Every row belongs to one group in each of 2 separate groupings. Each group adds its own fixed numbers to the row, and there is some noise. The rows also spread widely along 3 directions, which tell nothing about the answers.
(in the rows, 128 means zero)
Known rows, each followed by its group in each grouping:
[145 129 159 113 142 140 124 156 157 115 182 164 121 113 176 115 155 106
 155 135 189  89  73 150 132 162]
D Z
[125 149 156 110  88 168 118 144 182 112 111 123 137 138 158 115 129 110
 186 122 193  50  78 105 139 146]
G W
[ 82 141 148 114  91 157 107 159 180  78 147 139 115 123 136 124 136  98
 170 124 135  84 101  85 122 150]
N Z
[135 115 150 102 128 149 112 136 149 109 144 145 130 107 102 129 130  92
 132 105 146  58  87 129 156 153]
K U
[115 142 159  85 112 152 122 140 182 113 129 147 125 109 114 126 119  83
 119 107 171  74  62 119 164 149]
D W
[119 143 164 121 107 149  96 117 176  83 178 113 112 123 142 104 158 134
 155 136 152  78 102  87 121 162]
L U
[119 147 147 126 112 157 106 112 182  73 156 114 102 128 138  92 158 120
 166 128 144  74 134  83 120 162]
K U
[138 139 155 101 114 156 107 122 169 119 181 137 131 117 135 128 140 112
 150 127 172  47  84 117 154 162]
L U
[102 137 153 129 173 132 115 103 175  70 158 131  90 133 104 115 154 116
  95 135 125 102  96  87 120 165]
G U
[110 153 151 100 112 140 118 146 177 101 170 142 116 123 149 119 129 127
 155 135 157  96  95 110 134 151]
C Z
[157 121 173 113 136 144 127 144 156 149 183 156 135  94 175 141 154 114
 163 126 191  60  82 146 165 177]
C U
[ 87 156 170 122  86 158 112 128 190  84 130 129 119 130 138  97 132 104
 158 125 172  82  81  81 128 171]
N W
[144 139 150 111  97 162 115 173 160 109 151 136 133 122 178 117 133  88
 205 119 185  52  92 133 137 136]
D Z
[159 139 175 112 106 163 122 148 166 151 171 141 136 111 181 135 143 124
 188 124 198  41 101 121 152 164]
C U
[123 150 177 101 106 170 103 129 193 103 155 135 123 112 134 125 127 101
 152 109 146  80 102  79 145 156]
C U
[147 125 174 110 119 148 120 134 159 133 177 138 115 120 186 124 162 127
 174 134 196  61  91 128 149 167]
C U
[ 90 161 175  96  97 150 113 121 201  84 127 125 106 123 127 113 126 121
 149 115 158  89  97  74 151 167]
C W

New rows. What belongs after each?
[148 140 173 106 102 160 105 150 167 124 150 126 126 113 172 125 140 111
 187 126 171  56 109 107 149 163]
C U
[151 105 128 124 101 156 132 162 146 114 155 146 135 119 185 130 157 109
 217 140 197  40  96 162 139 160]
K Z
[112 144 171 123 124 146 124 124 182  93 156 127 119 122 145  94 141 106
 137 123 178  93  78 116 141 164]
D W
[138 119 172 130 157 125 113 127 148 121 201 140 123 104 167 109 173 101
 138 138 188  84  85 133 130 171]
D U
[127 121 179 117  95 159 112 158 174 125 118 156 145 118 145 116 126  86
 186 106 197  43  69 113 162 169]
N W
[139 113 158 123 138 142 125 160 135 118 162 162 124 125 180 140 149 103
 182 158 197  59  78 154 142 156]
G Z
[116 135 131 116 102 141 122 131 167  77 149 141 112 129 155 111 152 112
 179 143 151  69 115 110 119 154]
K Z
[115 160 141 118 105 156 105 152 184  79 163 111 115 128 165 100 144 108
 196 147 153  81 114  96  87 145]
D Z
[110 169 155  84  65 174 110 134 180 104 124 116 135 133 134 101 119 119
 184 121 174  48  83  94 139 155]
L W
[116 142 142  84  97 163 114 147 166 113 147 156 132 123 119 130 107 118
 170 125 160  56  71 121 147 149]
L Z
[135 126 138  88  77 169 127 163 162 111 118 146 145 122 137 135 116  96
 193 127 152  49 101 140 153 141]
K Z
[126 133 157 113 121 147 130 135 172 120 125 148 132 125 156 131 133  95
 167 122 204  51  69 128 157 156]
G W
[127 140 155 112 126 156 128 140 174 121 118 141 116 127 154 136 128  98
 161 114 203  57  73 121 153 157]
G W
[103 162 164 118 100 155 110 125 194  91 107 118 111 135 133 111 131 112
 145 121 159  73  96  89 127 148]
G W
[121 139 158  92 123 149 136 153 165 117 146 170 135 103 138 157 114 104
 159 121 159  86  71 141 169 149]
C Z
[147 134 173  99  94 171 113 149 175 139 150 136 130 112 153 134 139 106
 168 107 172  50  97 108 160 153]
C U
[121 150 158 129 125 150 102 115 184  84 177 105 103 117 138  93 167 101
 144 127 140 105 116  74 100 161]
D U
[122 127 167 112 151 149 114 127 162 116 134 139 113 116 106 157 130  92
 115 116 138  73  78 103 151 142]
G U
[135 133 159 108 111 173 103 140 171 125 145 134 130 109 140 118 147  82
 173 109 159  64  99 107 141 144]
D U
[126 154 167 109 111 161  91 138 187  98 147 111 115 119 127 103 144  99
 167 115 142  73 122  72 119 149]
D U
[113 134 142  75  96 166 116 146 168 116 145 147 133 120 110 148 102 120
 153 117 146  75  75 130 167 139]
L Z
[121 132 153 117  84 172  83 162 176 105 130 126 142 124 117 126 124  79
 171 106 139  55  95  76 141 153]
N U
[118 134 148 105 115 148 122 152 165 107 161 145 125 108 151 128 129 101
 159 130 158  88  78 134 135 149]
D Z
[128 134 139 106  89 161 124 167 156 111 129 167 141 121 143 148 116  97
 178 125 166  64  89 141 155 152]
K Z
[160 108 146 120 133 139 149 159 137 120 160 176 138 112 182 136 151 101
 174 138 201  64  81 170 152 156]
K Z
[ 97 162 149 122 112 155 127 105 183  79 139 120 107 130 149 102 162 134
 153 145 184  86  91  78 107 169]
G W
[ 75 148 161 110 106 152 122 123 190  91 133 137 126 127 134 107 127  94
 152 133 164  84  80  81 129 164]
N W
[147 137 181 116 108 159 107 157 169 134 168 128 124 113 172 127 137 118
 178 118 188  46  95 112 155 159]
C U
[126 128 169 147 115 149  93 133 155 103 186 127 119 122 189  92 184 111
 189 157 189  54 114  94 107 177]
N U
[126 123 140 119 124 140 125 138 165  83 164 148 117 127 147 107 156 113
 168 157 168  85  96 127 123 155]
K Z
[147 123 171 115 143 147 107 132 162 125 175 135 121 102 148 116 149  90
 157 114 162  65  85 125 148 160]
D U
[109 146 151  79 109 152 114 122 180 114 137 144 135 114 101 132 100 100
 134 109 177  69  54 124 180 155]
L W
[146 103 149 115 124 149 121 139 139 126 148 149 136 111 139 136 138  92
 157 120 175  62  96 147 161 159]
K U
[112 145 150 113  94 144 123 106 191  76 137 126 108 121 132  93 161 115
 163 128 170  86 115  94 124 171]
K W
[108 146 153  95 113 146 124 142 174  93 170 144 112 116 140 129 142 128
 154 133 140 116 100  95 130 158]
C Z
[ 95 160 155  80  69 175 102 120 194  91 130 108 135 145 137  96 118 123
 179 123 174  73 104  73 134 170]
L W
